There are 5 hidden switches. A switch that is on adds its own fixed numbers to the row, and there is some noise. The rows also spread widely along 4 directions, which tell nothing about the answers.
In the rows, zero is written as 128.
Some rows, each with its switches (1 for on, 0 for off) after it:
[120 121 107 109 152  55 121 186  61  76 130 136 117 100 143 106 125 163
  86 193 154 134 131 157  54 159 175 133 113  87 115 166]	1 0 1 0 1
[125 123 118 114 142  47 123 193  68  74 127 108 116 105 135 115 163 148
  65 207 147 128 130 187  53 142 165 135 116  97 127 176]	1 1 0 0 1
[123 135 127 104 173  81 116 155  82 133 154 117 119 115 131 105 114 132
 119 156 143 148 148 120 102 155 123 125 105  90 118 153]	0 0 0 1 0
[102  98 105 136 160  33 118 190  72  94 129 127  97 115 109  74  96 146
  80 194 133 117 129 113  85 157 165 130 133  94 108 175]	0 1 1 0 1
[118 115 115 124 120  91 126 161  78  96 134 118 107 115 109 117 135 139
 106 163 151 106 127 127  97 155 157 118 115  90 134 157]	0 0 0 0 1
[129  95 110 112 146  97 111 158 104 117 140 111 127 119 116  88 143 128
  96 181 129 119 128 148 106 160 133 121 128 100 124 174]	0 1 0 0 0
[ 88  79  97 124 152  66 113 184  59 117 123  90 104 121 102  95 137 120
 105 166 130  98 153 108  91 164 158 125 112  91 120 180]	0 1 0 0 1
[ 99 129 135 113 156  82  93 205  74  67 142  97  88  88 149 139 139 148
 112 155 166 130 145 148  74 158 158 157  90 103 145 178]	1 1 0 0 1
[102 117 135 106 200  23 105 211  49  97 165 107  85  90 142  96 118 137
  98 181 149 152 153 126  48 170 162 142 113  75 110 183]	1 1 0 1 1
[104 119 131 163 136  59 107 194  91  82 138 110  84 108 135  98 115 157
  86 174 144 109 136 132 109 141 153 128 131 108 124 173]	0 1 0 0 1
[ 87  75 102 120 145  63 122 195  66  85 109  95 117 109 106 106 137 151
  76 171 126  91 137 131  72 164 175 137 107 111 131 180]	0 1 1 0 1
[106 112 111 103 157  32 120 204  66 122 129 103  91  94 134 113 123 157
  67 176 119 110 161 154  52 152 184 149 109  86 120 173]	1 0 0 1 1
[100 128 138 129 141  78 118 195  81  96 127 111  91 101 151 133 122 162
  94 167 136 128 138 131  79 145 164 137 110  90 123 164]	1 0 0 0 1
[120 119 137 144 143  89 118 169 114  96 141 116 112 117 127 103 121 149
 101 169 131 145 123 153 113 155 124 126 128 114 129 167]	0 1 0 0 0

New rows, each followed by its switches (1 for on, 0 for off):
[ 90 112 110  76 170  88 115 183  89 141 126 100 114 109 127 108 151 133
  92 144 126 125 165 139  51 162 155 143  89 104 118 168]	1 0 0 1 0
[117 119 123 114 161  58 111 202  67  86 147 106  86 101 135 119 135 152
  85 184 151 130 146 155  74 160 151 138 104  92 131 178]	1 1 0 0 1
[104 109 106 127 139  77 116 170  70 121 131 105  99 128 125  95 105 134
 125 163 131 112 139  88 105 166 152 110 120  78 116 154]	0 0 0 0 1
[131 140 130 136 126  89 118 182 106  85 116 122  93 106 131 136 116 168
  82 165 134  84 123 146 107 138 174 130 131 115 126 167]	0 0 0 0 1
[121 138 124 118 138  63 119 172  79  96 146 126 107 110 150 122 135 145
  86 185 154 141 139 162  72 126 174 128 116  84 135 167]	1 0 0 0 1
[113 142 134 110 113 119 115 169  85  89 116 103  99 107 136 146 146 134
  99 142 162  95 130 132 106 147 155 137  99 123 160 184]	0 0 0 0 1
[ 88  89  99  92 149  24 112 206  64 143 116 101  98  92 127 104 141 149
  75 154 115 103 157 134  42 150 188 145 106  84 120 174]	1 0 0 1 1
[ 82 112 122 123 172  38 103 221  69  74 136 111  89  90 137 100  99 177
  82 177 135 117 141 130  71 163 173 152 136  94 105 187]	1 1 1 0 1
[ 98 130 155 130 189  75 122 186  84  99 163 121 103 116 156  93 105 151
 130 157 148 166 147 110 105 170 126 143 116  83 111 162]	1 1 0 0 0
[140 133 136 134 144 111 124 139 116 112 138 134 115 121 134 120 123 144
 108 147 139 144 127 136 121 141 125 110 132 102 122 148]	0 0 0 0 0
[105 103 134 136 138  98 122 181 120 118 125 112 109 106 133 107 134 151
  95 145  98 112 133 131 110 155 138 131 121 119 130 168]	0 1 0 0 0
[128 122 113 133 144  66 123 184  75  83 130 137 117 114 127 100  93 158
  85 197 139 115 118 144  83 136 173 118 136  85 116 149]	0 0 1 0 1
[ 92  95 104 101 178  42 101 201  48  88 130 104 115  91 105  98 122 156
  92 161 162 114 154 120  44 155 170 154 101 112 129 184]	0 1 1 1 1
[ 87 105 122 106 197  40  96 219  39  79 144 100  90  80 142 116 114 162
  88 168 169 126 154 130  26 157 174 160  86 106 135 191]	1 1 1 1 1
[ 64 100 133 127 168  84 116 222  85  93 114 101  86  99 136 134 121 174
  98 128 137  95 151 109  75 169 185 162 102 109 108 179]	1 0 1 0 1
[ 98 121 135 135 126  99  99 170  83 103 118 104  85 115 133 133 131 136
 115 139 145  98 140  94 100 149 158 127 111  99 123 167]	0 0 0 0 1
[116 122 112 122 143 109 129 161 121 140 131 111 119 127 127 106 128 138
 105 154 104 111 136 116 116 159 137 113 129  95 113 166]	0 0 0 0 0
